The same things were measured in two ways. Each way mixes the same 9 hidden numbers, adds some noise and spreads widely along 6 directions of its own, which tell nothing about the thing.
Some things both ways: the first way, then the second way.
[ 47  30  15  11   3  46  37 -16 -11 -10 -10  15   4 -15   3  19 -27  -6
 -32  11 -25]
[  9  -2  -4 -30   2   7  37  -2 -53  -2 -35 -22  -1   8 -13  -1 -10 -29]

[-41  18  29  10 -13  21 -39 -24 -15  76 -43  13  15   7  38  -2  -8   5
  24 -15 -19]
[ 11  -2  21   4   1  17  22  -6 -18 -17  -8 -10  -9 -13  -2  -2 -11   6]

[-13 -19  -9  17   7 -26   7  -5  14   1   7  17  38 -24   9   4  24  16
 -35  11  -1]
[ 30 -10  64  11  25 -15  13 -31 -22  -4  -9  26   9  16  -3   7   1   0]

[-20 -16  26  17   6 -20   5  -8  13  -6  -2   1  -9  -4  -4   3  25  20
 -22   7   0]
[-26  34 -71  42 -17   3  20  15  22 -11 -17 -45   4 -17 -26  13  11 -46]

[ 15 -35 -36   3  33  19 -37  -3  10  26  30 -36 -61  30 -12  10 -18  18
  39 -11   4]
[  9  13  19 -14  -7  20 -10 -25  24  11 -15   2   5  10 -13  12  16  12]

[  7  14  -6   1 -36  -3   7  38  -1  -5  -2   8 -16 -21  48 -14 -21   9
 -30  -4 -27]
[ 36  36 -11  51  34  19  -3   0  11 -10 -32  11 -11 -39 -34  38  -3  33]

[-45  -3  12  14 -24 -23  33 -33  26 -28   1  30   6   1   3  10   2  32
 -27  10  -7]
[-17 -26 -10  47  45  43   5  -6  31   1  11  56  38 -51  -6  -7  14  31]

[ 13  10 -14   0  39  33  10 -35   6 -38  -5   1 -20   9  -9  19   9  -3
  18  10   7]
[ -3   1 -21  -8 -21  41 -21   8  37 -13 -16 -10  29   6   2 -11 -20  22]

[-54 -37  11  38   9  34  41 -80  22   1   8  64  20  -2 -40  45  21   4
  -1  22  12]
[ 20  51 -20  67  21  11   5  18 -28 -45 -42 -42  16   4 -70  45  29 -68]

[  2 -43 -11  -7   1   5  18  14  11 -23  22  28 -22  -9 -40  27   4  -7
   7  19  17]
[-19  -1 -50  20 -50  -4 -34   1  56   1  -2 -35 -22 -22  10   0 -41  -9]

[-38  10   1  12   9  -5  10 -31  10 -14  11   2  32 -39  -7   7   7 -26
 -19   7 -19]
[  2  36 -54  21  39 -18  36 -18 -11 -13 -57   4 -33 -20  -7  18  12 -52]

[-35 -15 -19  -7  12   9 -13 -45  10 -20   3  -3  -3   2  -1  21 -23 -21
  36   2 -27]
[  5  -6 -23  -3  20 -42  13  -4 -77  -1  18  10 -13  -2  -6   0  41 -86]

[-19  -8  10  18 -20 -10   6  -4   9 -23   8 -10  -6 -33   9  -1  14  16
 -34 -12 -20]
[ 14 -35  26 -16  24  24 -14  -2   8  11  41  58  38  -8  11 -42  52  42]

[  7   7 -37 -40  11 -34  12  33   5 -40  -1  20   1 -34  23  10 -18 -40
  -1  30 -11]
[  2   8 -31  -4 -36 -12 -11 -25  49   7 -26 -22   6  18  -4 -21  -5   2]

[ 13  55 -22 -22  38 -41  40  29   6 -50 -14  -5 -29  -6  67 -35 -10 -53
 -25  24  15]
[-23  11 -15 -17 -10  29  47   2  21   8 -46 -26 -11  -5  22  -2 -39   6]

[ -6 -23  -2  -8  27  12  25 -36   2 -37 -35  70  13   3   9  39  -7   8
 -16  28 -25]
[  9 -13 -14 -16   6 -11  32   8 -43  15 -23  -9  10 -20 -31  19  -1 -25]

[-12  14  21  20 -28  23   1   7   5   7 -14  -4 -39  18  46 -16   2   8
  19  -2   0]
[  0   0  -4  23  12  60 -21  16  11   1  13  15  27 -27 -13  11  -2  24]

[ 14 -18  -1 -12   4  33  16 -15  -4 -12 -21  46 -21  10   1  40 -26  -4
  15  20 -15]
[ 14 -22  17 -23  -3 -10  15  10 -38  14 -11 -15  12  -2 -28  16   0 -15]

[-21 -33 -14  18 -21  37  -9 -35  20  12  10  13 -31  21  12  28 -12  22
  49   6  -9]
[  3   1   4   0 -14  52 -37 -20   1   9  24  10  44  12 -24  -9  20   8]

[ -6 -48  23  37   2  39 -42 -13   5  13  36 -62 -52  34 -57  -3   6  42
  22 -38  -5]
[ 21 -14  20  -3  43  31 -22  -6   6  15  -6  54  17 -30  -4  20  13  16]

[ 11  27  28   4   1  -5  10   7   1 -13 -11 -13  -2 -20   7  -2  10   0
 -25   6 -10]
[ -2 -12  -8   9  18   3   4  12  15  -4   1  20  32  -4  -8 -13  41  -6]

[ 30 -47  -1  18 -19  13  24 -11   1   8   3  21 -17  -8 -10  32   8  39
 -17  -8  17]
[-24 -25  10  -3 -10  14  -1  -5  -9 -19  -7 -24 -15  16  -9  16  -5 -19]

[ -8  -4  15  11 -19  22  15   7  11  -7   5  30   5 -21  -9  20  20  -7
   5  27   3]
[  4  20 -36   9  18 -37   1 -17 -30  -2 -27   2  16  29 -29  14  44 -84]

[ 13  14 -16 -49 -19 -53  13  43   8 -62   2   6  -5 -24   6   8 -42 -11
 -17  21 -29]
[ -5 -15 -40  11 -15 -71  23 -23 -20  20   1  -9   4  13  -3 -24   1 -51]

[-11  41  -2  -4  60  19   0 -59  22 -46  36 -54 -59  33 -73  12 -26   9
  13  -2  -4]
[ 18  25 -17  60 -27   1  33  52  24  -7   5 -38  19 -39  11 -21 -56  49]

Other things, the second way, with their names:
k239: [-35   0 -59   1 -21  44   4 -31  41  11 -16   5  -2 -28  11  -8 -35  27]
k847: [-17 -13  10   3  23   9   7   0  25   4 -33  14  35   8 -28  35  22 -25]
k73: [ 13   4 -30  33   5  -8 -26   6  11 -14   3   7   1 -19 -10   4  14 -15]
k486: [  0  33  14  -6 -20  46  -7 -13  25 -16 -51 -48  32  47 -45  13  22 -34]
k857: [ 29  22  13  12  35  26 -16 -30  20 -24 -28  40  -4   2  16   0   5  19]
k141: [ -4  28 -36  26 -15  28  10  10  51 -25 -52 -41   6  -3 -25   2 -13  13]
k988: [-20 -33  -7  27 -23  21 -26  44  20 -33  23 -23 -28 -32  27   8 -47  23]
k120: [  1  14 -32  21  15 -18   9  -1 -35  -8 -12  -7  28  18 -41  11  47 -73]
k904: [ -8  12 -39   1   0 -44   2 -36  32  -9 -31   4   1  32  -4  -8  40 -40]
k414: [-19 -11 -20   9 -19  55 -25  13  21  -9  15 -12   9 -32   5 -13  -5 -10]
k862: [ 11  -8 -15   9  -1 -37   6  12 -39  -9  17  -3 -21 -10  12   0  -6 -21]
k676: [ 16  13   4  -9 -21  25  12 -11   9   8 -33 -20  32  20 -17 -11 -30  23]
k755: [ 28  19   0 -20 -19   3  12  22  19  16 -58 -44   5   8 -35  25 -20  22]
k753: [  5  10   1 -23 -35   1   3 -16   1   9 -16 -37 -35   9  -3  10 -18  10]
k107: [  5  21  18  51  37 -11  20  -1  33 -16 -22  19  27   4 -16  16  42 -17]
k220: [ 15  10 -17   8  16   8   5   0  -8 -14 -20   5   3 -12  -9  -1   7  -9]
k695: [ -4 -35  33  -7  38 -41  10 -49 -11  11  10  61   3  26  13  -6  48 -22]
k581: [-24 -45  -1 -19  31 -31  62 -12 -22  19  -9  37  -7 -17  25   0  -2  -6]
k785: [-12   7 -41 -33 -28  40 -11 -28  11   2 -14  -9  24  28   3 -40   1   0]
k681: [ 46 -11  62  -1  22 -11  -8   0 -10  -4   7  20  26  12 -11 -12  39   3]
k792: [-18  -1 -26   9 -15   9 -17 -18 -18  -3  24  -5  42  22 -13 -24  39 -72]
k454: [ 14 -40  18  17 -13  -6 -16  35 -36 -21  24 -15   5 -21   6   2 -38 -10]
k956: [ 22  -7  -7 -25 -12 -35  39 -20 -49  19 -25 -16 -36 -15   8   5 -48  -7]
k300: [ 19  17  31 -42   5  -8  86 -35 -36  -1 -91 -39 -34  23  -6   4 -30 -15]
k795: [ -8 -11  10   4  32 -32  47  -2 -74 -13 -24 -17 -31   4 -24  34  26 -78]
k174: [-31  -3 -39 -16  -4  26  31 -47   6  -2 -24   7  27  32   6 -40   3  -3]
k833: [ 28   8  -5  53   9  -2 -17  39  18 -22   1  -3  24 -29 -17  13  -7  13]
k260: [ 28  -6   7  20  13 -28  -2  10 -18   0  -4   0   6 -13 -33  18  27 -11]
k471: [ 21 -31  19  -8  14  -8  10   3 -53  11   4   6 -30 -36  -9  21 -16   7]
k567: [ 19  44 -26  -8 -17 -15  18 -74 -27  -2 -52 -22 -23  39   0 -13 -29 -43]
k22: [-10 -11 -22  32   8  19 -29  17  12 -12  29  15  12 -21  -7   8  15  -2]
k513: [  1 -30   7 -21  16 -18  30 -37 -29   3  -8  37   8  11  31 -24 -16  -4]
k2: [-11  -9  -6  12 -11  16 -16  15   5 -21  -1 -21   5   1  -3   5  -7 -28]
k488: [  0  -2 -23   5   2  28 -20  -4  -8  -4  28  18  24 -15   0 -25  30 -16]
k765: [ 17 -27  13 -44 -55  16  18  32 -25  20   3 -50 -17 -22  27 -24 -83  43]
k572: [ 13  16  -5  26 -15   2  -5  11  37   1   8 -10  20 -11  -2 -13  15   5]
k466: [-16 -26 -18 -15  -1  25 -29  13  36 -23  18  15   4 -11  15 -29  47  -5]
k957: [ 22   4   0 -24 -24 -48  -4 -18 -40   6   8 -15  15  35  -2 -23  28 -73]
k367: [  7  -6  14  -3  23  23  14   6 -25   1 -10   7  -3 -21  -7  12   6 -13]
k603: [ 10 -20 -24  -3  28 -12 -12   0   0 -21 -11  34 -40 -41  22  13  -4   9]
k885: [ 20  13   8 -16   5  27  25   3 -28 -12 -28 -19 -17  -8   2  -3 -13   4]
k457: [-13 -12 -24  15  -1 -19  10  15 -12 -13  20   1  -7 -13  14 -11  14 -30]
k375: [ -5 -14   8   1   1  14 -22  -4   6   2  15  15  23   4  -5  -3  16  -9]
k876: [  8  46 -44   6  16   0  10  -4 -16 -22 -35  -5  12  22  -7  -4  36 -71]
k4: [ -1  -2 -31  -2   5 -54  16 -22   1  -1   7  15 -15   7   9 -23  53 -33]
k875: [ 26   7  -2  17   8  19  -9  12 -14  -7 -14   0  14 -26 -14  12 -21   2]
k541: [  4  16  -9  42  -9 -21   9 -13  12 -15   1  -4  23  20  -4  -7  -1  -7]
k526: [  7 -41  66 -71   0  15  23 -17 -12   6 -29   2  35  58  -9 -21  15  19]
k453: [ -4   8  -3  39 -20  14  17  -3  61 -11 -10 -15  20  -1  -3 -17 -21  55]
k642: [ 24   8  48 -52   2  39  25 -38   2   4 -37  14  44  52   3 -37   8  39]
k510: [ 39  20  14  -3 -10 -17   7 -16  -1  17 -17  -7   0   1 -10   2  -7  11]
k216: [ -2 -37  29  22   6 -31  -7  29  -8 -17  -1 -14   1   1 -21  39   2 -26]
k963: [ 20  45 -21  22 -19   0   7   1  43  -8 -50 -42  45  29 -48  -3  23 -15]
k889: [  8 -27   6   2  -7  19 -36  21  13 -10  13   5  -2 -19  10   9 -20  20]
k509: [-17 -14 -29  22  -3  -2  -9  22 -13  -8  14 -16  17  -3 -29   3  32 -40]
k3: [  0 -12 -13  13  20 -31  13   4   0  -2 -10  12 -17  -5  -5  15   8   2]
k993: [ 18 -20  18  54  61  16 -22  31   0 -32  -2  34  36 -17 -43  19  54  -4]
k764: [ -2 -22  14  19  -6   4   0  25   0  -7  19 -11  23  -9 -23   2  19   4]
k504: [ 40  -4  62 -28  29   3  36 -17 -36   1 -50  -1 -18  16 -22  25  -1  18]
k11: [ 43  -9  12  33  66 -13 -23   5 -29   4 -25  51  49 -17 -64  47  44 -39]
k922: [ -1  20 -36 -15 -24  14 -43 -19  16  18   4 -14   5  16 -24  -3  46 -47]
k153: [ -2 -30  19  -9   4 -14  30 -29 -48   7  36  24  -6  12  26 -35   3   9]
k704: [ 21   6  -8  21  21 -24 -13 -17  39  10  -9  45  21 -11  -8  13  24  15]
k410: [ 11  21   5   4   1  59   1  12   3 -19 -45 -25  37  16 -29  16 -21   7]
k70: [ 20  13  21 -10  -7  29  -8 -10   8   6 -21  -9  32  11 -25   4  12  -8]

Some of these things the first way, each followed by its name:
[-18 -18 -16   2  10  -5   4 -13  15 -17  -5  15  -7   1  23  11  11 -10
  21  17   5] | k375
[-24  14  38  17  -1 -10   7  64  -6  -5  -9   2 -36  10   9 -59  41  12
 -46 -19  35] | k876
[ 36 -13 -26 -12   3 -11   7  13   6 -45  13 -18 -36 -16  -7  16  -3  33
 -21 -10  -3] | k3
[ 22 -13  -9  26  13  25   4 -43  15 -33  48 -57 -23   6 -46  14 -28  20
  -7 -16 -30] | k488
[ 25 -18 -11  -5  31 -12   2 -24  -7 -19 -23   1   6 -16  13  22   8   7
 -14  -4  -7] | k526
[ 23  24   5   8  -1   0   2  18  12   5  11 -14 -11  -4  -8  -2  17  41
 -24   6  10] | k541
[  0  -7  49  19  -8  33  -4 -29 -14   6 -33  10  29  -3 -18  18  17  11
   1  -4 -12] | k454
[ -5  -6   0  40  11   8  -3   1   6   6  26 -21  20 -29 -13 -18  37  21
 -45 -19   5] | k857
[ 25  25 -28 -27   8   5  15  22   1 -38   3   3 -25   1  18  -1 -38 -23
   6  14 -10] | k73
[-38 -16 -37 -20  32 -12 -28 -18  13 -11   8  -1  -6  -8  12  16 -16 -32
  38  15 -27] | k510
[ -7  -2  30   2   7  29  -8 -20 -16  -8 -25   1  -6 -13   0  15  -9 -22
   6  -5 -32] | k765
[ 25  22  40  19   8  65   5  -2  -4  11  -3   6 -28  17 -48  15  11  30
  -4   5   9] | k833
[ 20 -12  14   4 -24   0  37   3   6 -33 -10  26  -8 -21  14  22   2   7
 -23  19  -8] | k509
[-44  -5   6   3  17  22 -34 -43   1  34   0  -8  11  -9 -16  22  -7 -31
  46   2 -21] | k681
[ 13  27   8   3   9  31  24 -34   1   3  -2  10   4 -26 -15  34 -10 -19
  -2  18  -8] | k141
[ 17   1 -26 -16  26  -8  22 -27  10 -36 -14  18 -14   2  23  28 -20  -6
   3  23 -10] | k764
[ 17  31  30  22  -7  34  35  29   7  26  12  31 -11 -24 -10   8  18  -7
 -30  38  13] | k572
[ 26  34  -1   0  31 -15  21  48  14   4  20  -9 -54  26  -8 -28  11  26
 -34  12  45] | k107
[-11  40  12 -25   8   3   0  31  -2  14 -23  27 -23  -1  21   1 -11 -32
  17  30   1] | k963
[ -4  30 -27  12  37  31   5 -61  13  -4  16 -15   5 -17  -1  25 -10 -18
  13  10 -16] | k642
[ -8  34  18   8 -12  55   2 -16  -6  47 -17  16 -19  14  28   9 -33 -28
  37  12 -13] | k367
[ -5 -24   1  -8 -12  -3  20  26   8 -30   2  30 -62  32 -14  -2  -9  38
 -12  -5  20] | k120
[-63 -30  26  21 -51 -16 -59  20  -2  56  16 -33  23 -23 -10 -22   7  18
   4 -39 -25] | k567
[ 16  13  16  21  -5  12  40 -14   6 -12   5   3  21 -22  21   5 -16 -43
 -15  27 -18] | k414
[ 21 -42 -34 -30  51 -48   7  -5   5 -63 -20   8 -10   8  11  15  10  -2
   1  10  15] | k216
[ 42 -23 -60  -4  15  39  35 -11  11  -7  37  34 -36 -21  -6  51 -32 -12
   9  26   0] | k753
[ 19  24 -26  -9  19   5  51  -4   6 -53   5  31  -1 -17  12   7 -24 -19
 -38  21 -10] | k220
[-33   0  -8 -13  23 -14   3 -19 -11  24 -14  29   3  -7   4   4 -28 -22
 -16 -10  -8] | k300
[ -8   4   0 -10  17  13  -1  14   0   0  -6  27  14 -15   0  11  -1 -40
  16  32  -8] | k957
[-30 -24  36  25  12  18 -58 -16  -3  55  -6 -39  -2  16  -5  -5  13  -2
  41 -12 -19] | k70
[  5 -17  16   6  -2  -4 -12  28 -12 -15 -30  -1  -6  -8  31 -15  30   2
  -7 -10   4] | k889
[-15   7  -5 -24   2  43 -58 -25 -13  37 -17 -11 -21  22  -7  25 -53  -4
  66 -13 -41] | k956
